The same things were measured in two ways. Each way mixes the same 9 hidden numbers, adds some noise and spreads widely along 5 directions of its own, which tell nothing about the thing.
Some things both ways: the first way, then the second way.
-1 -7 -22 -12 -17 -36 45 46 -19 -32 38 18 28 -30 26 41 -12 -23 52 -11
 -42 -17 6 29 -29
1 -44 -13 25 -17 14 34 5 -54 6 -12 -5 15 -15 19 11 -1 -67 33 -12 -20 -69
 11

8 13 38 2 40 48 6 -60 51 7 -29 -102 23 61 -5 1 18 21 -34 -2 -30 5 -63 -2
 -36
-62 27 -10 32 -16 -7 -22 12 4 -3 -5 -19 -20 -47 -22 -29 12 11 -29 -30 51
 89 5

-39 2 6 -9 -8 3 -4 4 14 -16 -49 -36 -4 10 -51 34 30 -9 -5 -8 20 0 -67 -1
 14
-12 -33 30 -23 51 17 -5 -12 19 15 14 27 45 33 -2 4 13 27 13 12 -28 -1
 -29

-30 -16 -51 -37 -12 -59 62 30 -18 -12 49 44 3 -52 -7 21 -17 -10 46 -35
 -17 -44 12 54 -19
-17 1 20 38 -42 8 -6 4 -39 -17 12 8 -42 -21 11 10 0 -42 -5 26 42 -39 30

15 -1 28 26 20 49 -53 -49 -33 12 -17 17 -31 23 23 -18 5 15 -44 31 48 23
 18 -77 25
66 -20 -28 -41 9 23 24 -17 -23 25 11 37 14 44 50 28 -7 -30 57 57 -66 -47
 26

37 18 8 13 -9 -44 -18 22 -11 12 -6 49 -11 52 35 -10 -28 -16 -10 23 -20
 -19 -16 8 -17
69 10 -2 -10 53 6 6 5 33 -24 -7 -1 13 9 5 21 -40 -6 -6 13 -40 8 35

-12 -36 -26 11 -1 26 17 -10 6 2 34 11 -13 -66 2 -8 6 -18 26 5 75 -56 22
 -28 1
-9 -14 9 24 -16 3 -18 8 -12 -59 44 -12 -69 -18 35 60 0 -24 -20 40 38 -47
 21

-21 31 1 -46 -25 4 29 -13 5 40 -38 -14 20 -2 -17 0 30 -7 16 -10 -11 -8
 -22 1 -11
-8 -46 -20 -1 -44 -17 29 -11 -39 57 -25 37 -23 -4 9 -15 -1 -46 34 -3 25
 -31 -12

14 25 0 -29 -2 -6 5 33 -37 -1 -5 43 12 -18 9 0 21 -25 12 -8 0 37 37 -28
 1
-40 -43 12 33 -68 -34 4 -10 -29 7 -21 5 -30 -24 -30 1 0 -51 5 12 66 -61
 -13

28 7 8 30 51 -12 -43 -19 -36 27 -24 -9 -25 54 9 -5 23 1 -43 6 40 45 -13
 -72 -17
-4 -41 -3 -19 -33 -18 14 -14 4 68 -2 73 -22 41 -52 -25 2 0 26 -36 -14 -7
 -60

20 3 -31 -14 -3 1 5 20 17 17 15 34 -8 -30 -6 -21 7 -13 -4 0 59 -16 39
 -21 38
83 -10 -27 -13 -79 -16 23 -12 -28 25 -16 20 -8 27 -83 9 -46 -88 31 55
 -38 -48 66

7 -12 -47 -14 -42 -14 3 42 -13 -38 4 107 -15 -45 -38 -28 -36 11 -16 -5
 37 24 20 -28 59
30 2 16 -45 5 -31 -7 -14 3 46 -3 35 21 29 -45 -34 -20 -31 23 22 -28 -2
 -23

-10 4 -4 -4 -25 -2 -64 -21 -2 2 -24 29 -14 -2 -2 -28 13 -15 -6 14 30 15
 -12 27 9
16 -25 -37 -46 15 1 19 14 9 14 -18 61 -13 45 34 -9 17 1 38 9 -41 -43 -93

45 23 24 -4 45 -12 -33 -37 -31 11 -16 29 -4 61 14 -52 -18 16 -64 0 -45
 59 36 9 -16
-14 22 -42 7 -68 -17 -3 -1 -30 7 -31 6 -40 -16 3 -26 7 -40 14 24 29 1 19

-24 -14 36 30 31 52 -50 -45 -12 -2 -30 -68 -4 -3 3 5 57 -20 1 16 30 25
 -12 -32 -20
-49 -55 -33 9 -38 9 15 1 -8 5 3 29 -25 18 16 18 42 13 31 -2 6 -43 -70

30 33 4 11 7 -37 -25 16 22 50 12 -46 2 62 70 46 28 -31 17 16 35 -39 -43
 -12 -9
29 -34 19 -57 79 -2 7 7 -6 26 4 9 24 5 12 -9 -28 -50 0 -15 -37 -5 -2

-15 3 -26 -30 -34 -28 25 -7 4 6 -4 59 0 -24 -22 -26 -18 -11 7 -7 3 -39
 -26 30 -15
51 20 -18 -20 -17 3 11 7 0 35 -28 44 -20 7 -55 -19 -34 -31 -1 7 13 47 25

34 -11 17 23 48 47 4 -37 22 -37 29 -25 -15 19 7 0 -15 26 -49 5 15 5 -19
 -64 1
-9 2 -17 27 -46 12 9 15 1 11 -7 23 -20 8 -69 -18 -2 -12 2 -31 -27 32 3

-57 -37 4 37 33 -34 9 9 -25 -2 -28 -66 -13 16 -39 55 19 2 14 -12 -5 -18
 -41 17 -14
-70 3 54 61 -41 -12 -34 -12 -3 -22 46 -5 -30 -26 -1 14 21 26 -12 46 50
 13 12

32 84 17 -35 13 -39 -34 -22 14 59 75 19 -30 12 42 -29 14 -1 -39 -26 -54
 -16 15 -47 14
-30 -43 -38 -55 42 6 11 8 -12 6 -19 -19 14 -5 70 -3 16 -28 10 33 -24 3
 10

2 20 26 14 39 -11 -28 -21 -1 29 15 -84 9 46 56 51 39 -20 18 0 -10 -11
 -36 -3 -44
16 28 11 25 -2 24 -6 5 9 11 -4 6 30 -12 -71 -4 -20 4 -8 13 22 73 44

-42 -27 -11 14 -47 3 12 20 27 -12 -9 -34 19 -31 6 41 10 -28 65 18 23 -44
 -51 20 -14
18 -53 -15 14 8 3 45 9 -12 8 12 25 1 9 32 22 3 -19 48 -14 -55 -64 -61

4 -3 15 11 -2 20 21 -6 15 8 14 -27 -6 15 18 17 -19 20 1 17 -19 -39 -10
 -15 13
27 -11 -31 29 -28 4 34 5 -5 4 -17 23 -19 12 13 1 -10 -15 29 -4 -60 -20
 19

-1 -6 21 21 -2 15 -21 18 -53 -17 -25 48 -23 1 10 11 3 -24 2 26 43 -3 17
 -32 28
-13 -37 28 -42 45 1 -11 1 -12 0 -7 20 -10 15 47 -5 -3 -36 -8 27 6 -50 0

21 44 0 -58 -6 -13 -5 10 -3 -22 25 69 -16 -6 -8 -19 -12 1 -31 -25 -31 19
 12 2 28
-40 -21 -12 5 -45 -10 6 17 -29 -17 -36 7 -27 -7 11 -21 16 -54 6 38 14
 -56 -15

-9 -3 15 -3 12 15 9 -25 -11 24 -64 -32 26 45 16 21 28 -24 23 18 39 -23
 -40 17 -36
-13 -15 22 1 31 5 -14 4 -2 0 5 35 -47 -6 29 5 -3 -3 -27 -36 57 -13 -18

Other things, the second way, with their names:
<395>: -34 -13 26 24 -33 -45 -24 -18 10 -27 40 -7 -40 -8 40 25 10 10 14 60 0
 -42 -18
<41>: -34 -10 17 5 -31 -2 -5 8 -17 23 -13 32 -10 8 -47 -37 5 -34 -3 0 8 -3 -8
<565>: -33 -1 2 -21 0 -26 -24 -26 -13 34 9 2 -7 -22 35 -10 7 -1 10 27 67 31 0
<126>: -7 -10 -4 -10 11 54 12 17 13 -3 -34 43 33 60 -34 -26 16 10 4 1 -70 0 9
<160>: -51 31 23 85 -73 -39 -35 -18 69 -29 2 21 -55 8 -64 -10 10 83 -23 -17 18
 30 -21
<101>: 22 -44 9 4 9 46 9 -26 -30 -13 71 -4 50 35 31 79 19 -2 59 57 -57 -75 17
<287>: 45 21 -15 43 -32 8 20 -11 -12 23 17 5 16 -14 -30 13 -21 -6 37 -1 -23 34
 34
<514>: 67 15 14 -29 44 -10 -12 -29 11 2 22 5 0 6 56 33 -36 0 11 55 -10 6 62
<496>: -22 -4 -35 -22 64 18 0 19 40 -18 -26 20 10 26 39 -17 28 41 1 -43 -47 9
 -75
<312>: 4 1 23 -2 43 -19 -23 -18 50 -5 11 2 -8 -7 15 19 -19 43 -24 6 28 48 18
<652>: 7 -47 -62 -37 -21 14 44 10 -64 53 -15 -8 47 -16 -13 -6 5 -86 59 18 -24
 -4 -8
<524>: 33 40 -13 49 -8 8 2 -1 4 -31 11 -28 24 -36 -10 31 -15 9 15 36 16 36 25
<819>: -7 -46 -30 25 -4 49 30 -6 -16 -6 0 30 14 36 51 40 35 19 49 -9 -39 -67
 -18
<16>: -18 -12 18 2 73 28 -16 1 18 -29 12 1 2 -11 54 37 9 33 -20 -17 50 3 -13
<445>: -34 28 31 -42 32 -15 -41 -30 -33 35 14 -2 18 -10 64 -41 11 -24 9 35 14
 26 35
<400>: 33 -1 16 -17 54 12 2 12 -33 -15 44 16 -1 -2 70 15 -2 -37 31 8 -37 -52
 -39
<966>: -53 -4 -1 56 -36 13 -11 27 8 -56 10 -7 -21 -5 -35 10 28 9 -14 -14 2 -20
 -41
<818>: -62 11 8 33 -8 -34 -19 -2 13 -29 26 -20 -10 -30 62 -2 37 35 21 45 12 7
 -63
<839>: 57 29 1 -61 67 -7 -16 -12 28 16 -14 -2 61 -1 -17 -3 -34 1 2 65 23 73 20
<252>: -2 41 32 29 47 -4 -27 1 46 -55 0 -29 21 -25 23 9 -8 42 -27 53 12 50 31
<633>: 14 2 9 23 62 14 -1 29 13 -76 16 -28 -5 -23 57 36 -10 -6 -17 12 -19 -25
 -2
<827>: -87 -14 4 -2 53 31 -32 2 17 -15 9 10 -10 6 52 -5 50 56 -26 -48 34 27 -40
<916>: -87 -12 59 13 54 -2 -41 -12 8 -12 34 -6 16 -3 40 -13 34 35 -14 -28 1 2
 -30
<44>: 1 -22 7 -36 47 43 5 -1 -27 38 23 58 11 33 36 -5 19 -5 27 -32 -21 -20 -38
<306>: 106 1 -48 -7 -46 -8 46 -5 -18 41 -27 28 4 9 -49 8 -52 -62 51 25 -34 -8
 34
<909>: -39 -5 15 -29 13 -5 -14 4 -5 29 7 39 10 19 6 -40 28 1 17 1 -9 4 -72
<740>: -60 40 29 6 9 -35 -44 13 26 -15 -15 7 -73 -29 27 -54 -5 8 -60 -11 39 67
 25
<852>: 47 7 17 -27 29 19 -4 6 -22 3 -11 7 18 -3 -17 3 -34 -59 -9 37 17 -7 55
<691>: 5 19 -9 -10 58 45 -13 -7 39 -7 29 44 16 55 47 15 34 86 23 -18 -54 22 -44
<845>: -5 -2 -5 8 1 13 6 9 -13 -12 23 -5 28 6 4 7 17 -10 35 21 -54 -16 -25
<193>: 52 24 15 -16 54 48 8 -5 -13 47 -16 29 78 7 -38 -17 -21 -6 16 -9 10 51 29
<461>: -19 -45 9 3 11 -13 1 6 -11 -27 1 -2 -42 -6 41 15 -7 -45 -13 -11 0 -71 5
<673>: -21 16 9 38 -47 -27 -15 -9 -16 -20 19 -44 -18 -42 1 8 -10 -30 -1 53 6 18
 70
<203>: 17 20 2 -40 63 0 -13 -7 22 11 -6 -7 55 4 17 -15 -8 11 7 30 -26 55 16
<914>: 2 -51 4 11 -48 -19 23 -22 -54 45 9 23 -26 -12 17 19 -8 -57 40 15 32 -63
 7
<603>: -37 29 43 13 36 -38 -25 -2 20 5 -18 -18 27 -43 0 -46 -11 11 -20 13 41 68
 -3
<10>: 1 -7 -19 8 -44 -45 12 6 -18 34 -26 8 -32 -22 -54 -42 -25 -64 1 -54 -2 4
 -12
<965>: 21 -24 -27 -5 7 46 48 20 -25 19 -46 44 41 29 19 -15 15 -25 50 17 -50 -36
 -24
<35>: 29 59 57 -35 109 -14 -43 5 55 -26 12 -36 55 -21 -2 -17 -44 18 -45 53 -18
 108 62
<161>: 26 13 -34 -27 54 23 -5 0 27 -20 -12 -2 28 15 31 19 1 22 3 9 -10 23 3
<669>: 28 3 -35 6 -33 9 33 6 1 29 -38 29 23 20 -28 -24 -3 -8 40 27 -59 22 12
<52>: 45 12 -32 -26 17 -13 19 2 -5 65 -20 19 35 -13 -61 -38 -30 -30 21 -55 -5
 73 -24
<940>: 41 -1 -9 -17 65 13 -6 -7 23 -16 -7 -13 6 -8 26 30 -33 -4 -25 -23 13 22
 56
<436>: -16 -6 -19 -51 34 17 6 16 -6 33 -34 46 19 27 7 -55 18 -14 12 -21 -25 12
 -56
<602>: 37 12 0 -39 34 38 5 -1 -38 36 11 22 51 17 -1 -9 -4 -35 35 18 -21 11 10
<830>: 40 10 -4 -39 52 -8 2 -26 16 68 -30 34 36 18 -2 -37 -27 4 14 -50 -21 57
 22
<292>: -57 -31 -26 62 -85 -18 11 -12 -35 0 17 25 -54 4 47 7 47 3 54 -18 -13 -81
 -62
<758>: 74 9 -33 -34 60 46 18 -3 -10 -9 2 -8 46 6 63 47 -15 -15 32 55 -24 4 54
<709>: -25 12 -14 27 -20 -20 8 20 -14 -33 -1 4 -38 -29 75 -6 21 -10 24 50 -2
 -23 -52
<172>: 51 -29 -7 -14 0 29 17 -25 -21 38 20 22 45 36 -26 31 -10 -22 47 11 -42
 -28 25
<790>: 61 -31 -64 -18 -18 51 52 11 -60 15 8 9 18 19 21 36 -3 -72 62 26 -73 -49
 31
<849>: -2 -43 8 -33 68 -13 -8 -7 29 -15 21 5 -28 6 74 34 -6 13 -16 0 -2 -17 -9
<207>: 60 -11 -32 56 -38 33 48 21 10 -20 8 50 -18 35 -29 41 -2 13 49 -13 -68
 -53 -46
<391>: 9 3 16 -10 41 2 -14 -7 10 -34 19 14 -6 31 87 14 12 14 21 39 -57 -52 -8
<489>: 4 50 8 42 -62 -42 -21 -19 34 8 -18 12 -2 -10 -74 -26 -14 28 8 23 34 47
 -11
<154>: -13 -17 22 33 -14 -22 -13 5 15 -52 -4 -16 -35 -21 -3 27 -14 -18 -27 26
 37 -43 7
<388>: 38 -14 -39 -4 10 44 16 0 19 6 -8 31 26 49 -45 18 -1 12 20 -47 -57 -4 -6
<629>: -39 25 51 12 2 1 -43 -2 25 -40 11 -10 17 4 -16 -4 11 20 -24 90 12 22 36
<900>: -21 -29 23 5 -50 -33 -2 -26 -35 51 5 4 -7 -22 -30 -12 -16 -53 13 36 36 0
 47
<929>: -15 -5 16 44 -67 -11 16 2 -19 -6 -14 23 6 5 -5 -15 16 -16 44 80 -24 -47
 -20
<663>: 18 53 52 60 -28 -1 -28 -24 -10 3 44 1 11 -20 -42 10 -18 8 7 17 30 33 49
<191>: 13 -18 -17 38 -31 25 27 -2 -30 28 16 50 -18 26 2 6 12 -7 46 -58 -49 -45
 -34
<367>: -24 1 18 6 -1 -12 -25 -19 -40 -10 34 -33 -10 -31 58 15 1 -39 4 31 20 -18
 55
<233>: -20 -26 -15 60 -78 4 3 -9 -16 -29 19 24 -65 18 14 38 25 -4 22 -10 -4 -91
 -12
<344>: -85 -53 -20 47 -80 -1 8 -10 -36 27 -23 0 -21 -21 -32 -5 31 -23 5 -36 62
 -17 0
<276>: 1 -20 -7 17 -36 19 27 9 -5 39 -27 66 6 35 -56 -25 10 -3 31 -21 -18 -18
 -51
<500>: -17 -15 -34 -59 22 -7 -2 -12 18 50 -39 54 -33 33 41 -36 12 14 2 -35 6 21
 -24
<283>: -34 -5 22 24 1 -11 -2 21 10 -40 8 13 -34 -16 37 1 15 6 -1 42 13 -25 -52
<934>: 27 1 -62 52 -33 38 35 8 -23 -27 14 -14 14 -12 22 50 16 -3 54 10 -28 -19
 -12
<72>: -11 -22 -1 22 -45 -9 5 -10 -8 -5 11 10 9 25 -15 5 17 -13 39 26 -49 -61
 -24
<795>: -1 19 -9 12 -54 -36 -17 4 30 -44 7 -7 -44 -4 -19 14 -4 0 -4 98 3 5 3
<613>: 3 1 9 -19 72 -11 -11 -8 34 1 16 21 -18 9 84 0 0 42 0 -21 -32 22 -23
<227>: -18 -24 -44 -14 -7 -17 19 -14 -32 38 10 -9 6 -17 76 -2 20 -17 57 2 -32
 -2 -28
<904>: 34 27 -13 -31 38 18 -12 -3 40 5 -16 32 20 25 -14 1 -7 41 -3 19 17 53 -11
<89>: 2 -18 6 -15 85 -1 11 2 25 -13 30 5 35 12 80 11 15 34 33 -1 -84 -13 -70
<713>: 20 57 42 26 -5 2 -35 -22 -28 -29 24 -53 66 -40 -17 17 -14 -27 13 110 48
 16 72
<211>: 27 -9 -28 -13 1 22 10 10 1 8 -1 42 -5 28 -30 10 4 -7 20 -20 -5 -17 -59
<491>: -2 3 0 -6 -22 -18 20 24 -13 26 -31 15 7 -15 -31 -51 -14 -48 12 41 -21 28
 -3
<469>: 47 -5 17 56 -47 30 31 3 -50 -7 17 11 14 5 -17 25 -15 -53 43 38 -48 -62
 50
<962>: 16 16 11 28 -31 2 -4 -1 2 9 11 12 29 12 -86 -11 -9 -6 20 -6 -30 8 -14
<651>: 18 3 28 2 35 -19 -15 -15 -2 -2 36 5 -8 1 42 9 -11 -6 15 -18 -30 -31 -10
<499>: 16 15 8 24 20 2 -20 6 55 -48 -4 12 -32 -1 -32 32 -18 39 -38 -17 58 17
 -16
<195>: 3 -44 13 -32 65 -6 1 -4 5 -13 3 9 -7 19 78 12 -5 -22 3 -15 -42 -69 -14
<894>: -43 15 48 4 61 39 -37 11 -17 -45 52 -19 19 -14 67 17 25 9 -12 43 6 5 12
<720>: -47 46 32 15 33 -17 -35 26 49 -39 -17 -12 -17 -32 -9 -45 -4 29 -57 14 14
 90 9
<860>: -13 10 -4 -13 -26 -16 -30 -9 28 -33 6 7 -25 30 -10 7 11 15 -6 60 -16 -14
 6
<948>: 16 -22 5 11 -53 -35 24 -7 -38 39 -8 62 -73 14 47 -22 -12 -54 34 9 -28
 -71 -1

Some of these things the first way, each followed by its name:
-34 3 -5 1 -11 30 -6 -12 59 54 -44 -82 2 12 -33 17 45 11 1 4 53 -26 -21
 -12 59 -> <395>
-23 -11 -18 11 -48 0 33 21 -11 11 14 67 -28 -55 -17 -24 -20 -14 15 22 29
 -55 3 -50 12 -> <849>
-9 -6 38 32 23 -22 -63 7 -61 -30 -29 -5 -27 55 7 35 -2 1 -21 12 -26 45
 -14 1 14 -> <929>
-50 -7 -15 -22 -63 -9 24 24 39 -24 13 9 -5 -41 -34 22 -17 -3 32 0 -14
 -64 -49 37 32 -> <491>
17 48 -20 -36 -10 -46 -28 -17 12 23 41 19 -15 19 4 -27 -18 39 -46 -33
 -64 47 -11 -10 21 -> <818>
2 30 0 -8 -33 -45 -7 28 55 31 4 -22 -9 56 8 28 -12 4 -1 7 -16 -56 -61 23
 37 -> <35>
-22 24 28 -31 -44 35 9 -12 49 3 -37 -39 14 26 -22 16 4 15 -3 14 -28 -27
 -47 17 43 -> <252>
-9 16 -18 -54 -23 -9 14 1 -13 -16 41 18 26 -31 41 32 5 -5 43 -18 -16 1
 -2 1 -16 -> <193>
-6 -28 5 26 26 22 21 -3 -3 7 -16 -52 10 9 3 27 7 10 6 8 9 -9 13 -5 5 -> <367>
-26 -10 23 31 -11 -2 -4 11 26 -2 16 -47 -19 20 8 39 -8 -5 22 23 -25 -77
 -30 35 26 -> <720>
52 61 -13 -51 -10 12 -3 -37 69 33 5 -17 46 49 42 -27 5 18 -25 -5 -8 36
 -46 -25 -23 -> <52>
-18 4 18 16 8 -13 -15 -21 -38 53 -38 1 -16 12 3 -23 15 -9 7 16 -16 -15
 37 19 -7 -> <500>
-23 -28 25 59 35 -1 -64 -1 0 17 -63 -60 -29 38 -33 -1 37 -18 -16 18 46
 -2 13 32 35 -> <860>
-28 -33 -39 2 13 -59 29 14 -8 -4 2 -18 10 -12 -34 6 -16 22 18 -33 -53 12
 16 75 -21 -> <292>
-19 -43 -29 15 5 -13 5 8 -24 -61 75 26 -30 -55 13 36 -28 9 16 -13 11 -26
 3 -9 4 -> <894>
8 16 -12 -8 -28 -31 26 13 -28 18 -1 76 -22 -4 -16 -37 -36 5 -19 2 -30 -5
 -2 -56 -7 -> <312>
-30 -23 36 18 20 52 -6 -25 -24 -32 -28 -41 0 -10 -12 17 15 -5 7 9 -9 16
 -10 -11 -16 -> <819>
-6 -6 -2 -30 -15 69 12 -57 57 -36 20 -35 29 -37 2 -22 -1 20 0 -2 -19 15
 -32 -5 -28 -> <934>
19 0 -35 -39 6 -30 -6 -9 -29 -54 22 83 -9 4 -9 -16 -45 14 -37 -25 -10 51
 -20 1 -17 -> <602>
45 -10 26 54 19 -15 -24 33 -57 -16 -18 49 -18 55 36 6 -31 -13 -17 39 11
 13 18 -36 6 -> <195>
4 -25 -11 33 35 -31 6 38 -29 -22 55 -15 -17 -3 23 56 -12 17 8 -11 -17 6
 25 -32 17 -> <916>
-6 -3 5 6 20 -10 -7 24 -20 -39 104 23 -46 -58 26 33 -5 -2 11 -15 -14 -46
 46 -22 45 -> <126>
21 -21 38 35 65 31 -44 -20 29 -48 -26 -82 7 59 8 26 18 -12 -30 5 18 25
 -46 11 -26 -> <966>
4 -52 -28 36 -1 -40 26 37 -11 -23 -48 12 14 45 -24 19 -46 10 5 15 4 8
 -26 42 -18 -> <651>
17 27 -7 -28 -17 3 -6 -5 9 -1 -35 22 13 24 -31 -33 -14 30 -39 -7 -28 61
 8 -6 25 -> <489>
67 73 7 -35 21 -31 -28 11 -4 43 41 35 0 42 68 -1 18 -16 -29 -13 0 16 25
 -58 8 -> <154>
26 5 30 20 19 3 -30 -21 -79 -16 9 45 -12 16 63 -7 -6 -24 2 16 -5 32 11
 -54 -56 -> <16>
25 2 20 23 17 7 -39 9 -47 6 28 16 -8 3 86 30 16 -39 28 28 48 -10 38 -35
 -6 -> <852>
32 3 11 15 49 -2 -13 0 -18 -10 54 -38 -3 39 74 61 3 9 6 -4 11 0 -1 -41
 -6 -> <469>
-25 -42 -31 33 -4 -36 -11 31 7 -49 39 -11 -8 -34 -6 32 -16 -4 31 -6 0
 -11 -16 34 -5 -> <845>
-47 -8 -31 -39 -42 15 65 14 -2 20 -30 10 22 -60 -32 7 18 -4 46 -9 18 -18
 -9 -8 1 -> <914>
50 43 27 -2 20 -9 -62 -37 -22 16 2 34 -7 48 44 -46 -1 0 -46 5 -33 51 15
 -19 -23 -> <161>
12 10 -4 -3 -11 -46 -25 3 6 -17 24 31 -7 17 11 -19 -28 -6 -7 -3 -52 0 -8
 53 -11 -> <496>
38 13 21 6 52 6 -39 -54 13 -4 1 -34 -1 63 25 -14 11 1 -44 -2 6 20 -42
 -15 -49 -> <790>
31 34 -9 -26 -19 4 27 0 -9 45 39 30 5 -2 48 -9 -17 27 -3 6 -31 0 53 -59
 20 -> <830>
-20 -47 -4 59 29 -34 -15 20 -53 -26 -44 -12 2 20 -15 18 10 -30 15 11 20
 27 -17 5 -43 -> <172>
-10 -10 -47 -29 -34 -6 33 -4 40 -35 60 35 3 -60 2 -4 -30 5 21 -18 14 -38
 -29 2 -6 -> <207>
-46 -37 -3 12 6 -22 22 28 -4 -39 -46 -24 1 5 -51 44 4 -17 23 -5 7 -22
 -48 65 -4 -> <41>
70 51 17 -50 -18 49 1 -27 61 -17 38 25 6 39 43 -12 -28 22 -49 9 8 -2 -44
 -62 24 -> <633>
4 -4 -14 -20 31 -10 -8 -32 -13 0 5 -11 0 18 13 18 11 9 -6 -26 25 12 -35
 -3 -22 -> <44>
-40 16 13 -13 8 -16 -21 11 18 7 3 -43 -27 -1 -30 38 31 -1 1 -26 5 -29 -9
 20 55 -> <629>
-7 -26 -11 17 -19 -16 1 20 -31 -20 -39 52 13 -11 -4 -19 -8 -49 29 24 17
 -7 -5 31 -46 -> <499>
-20 12 13 -32 0 23 -8 -21 21 -17 -42 -34 17 17 -18 26 26 -3 -5 -12 10 10
 -56 15 -1 -> <276>
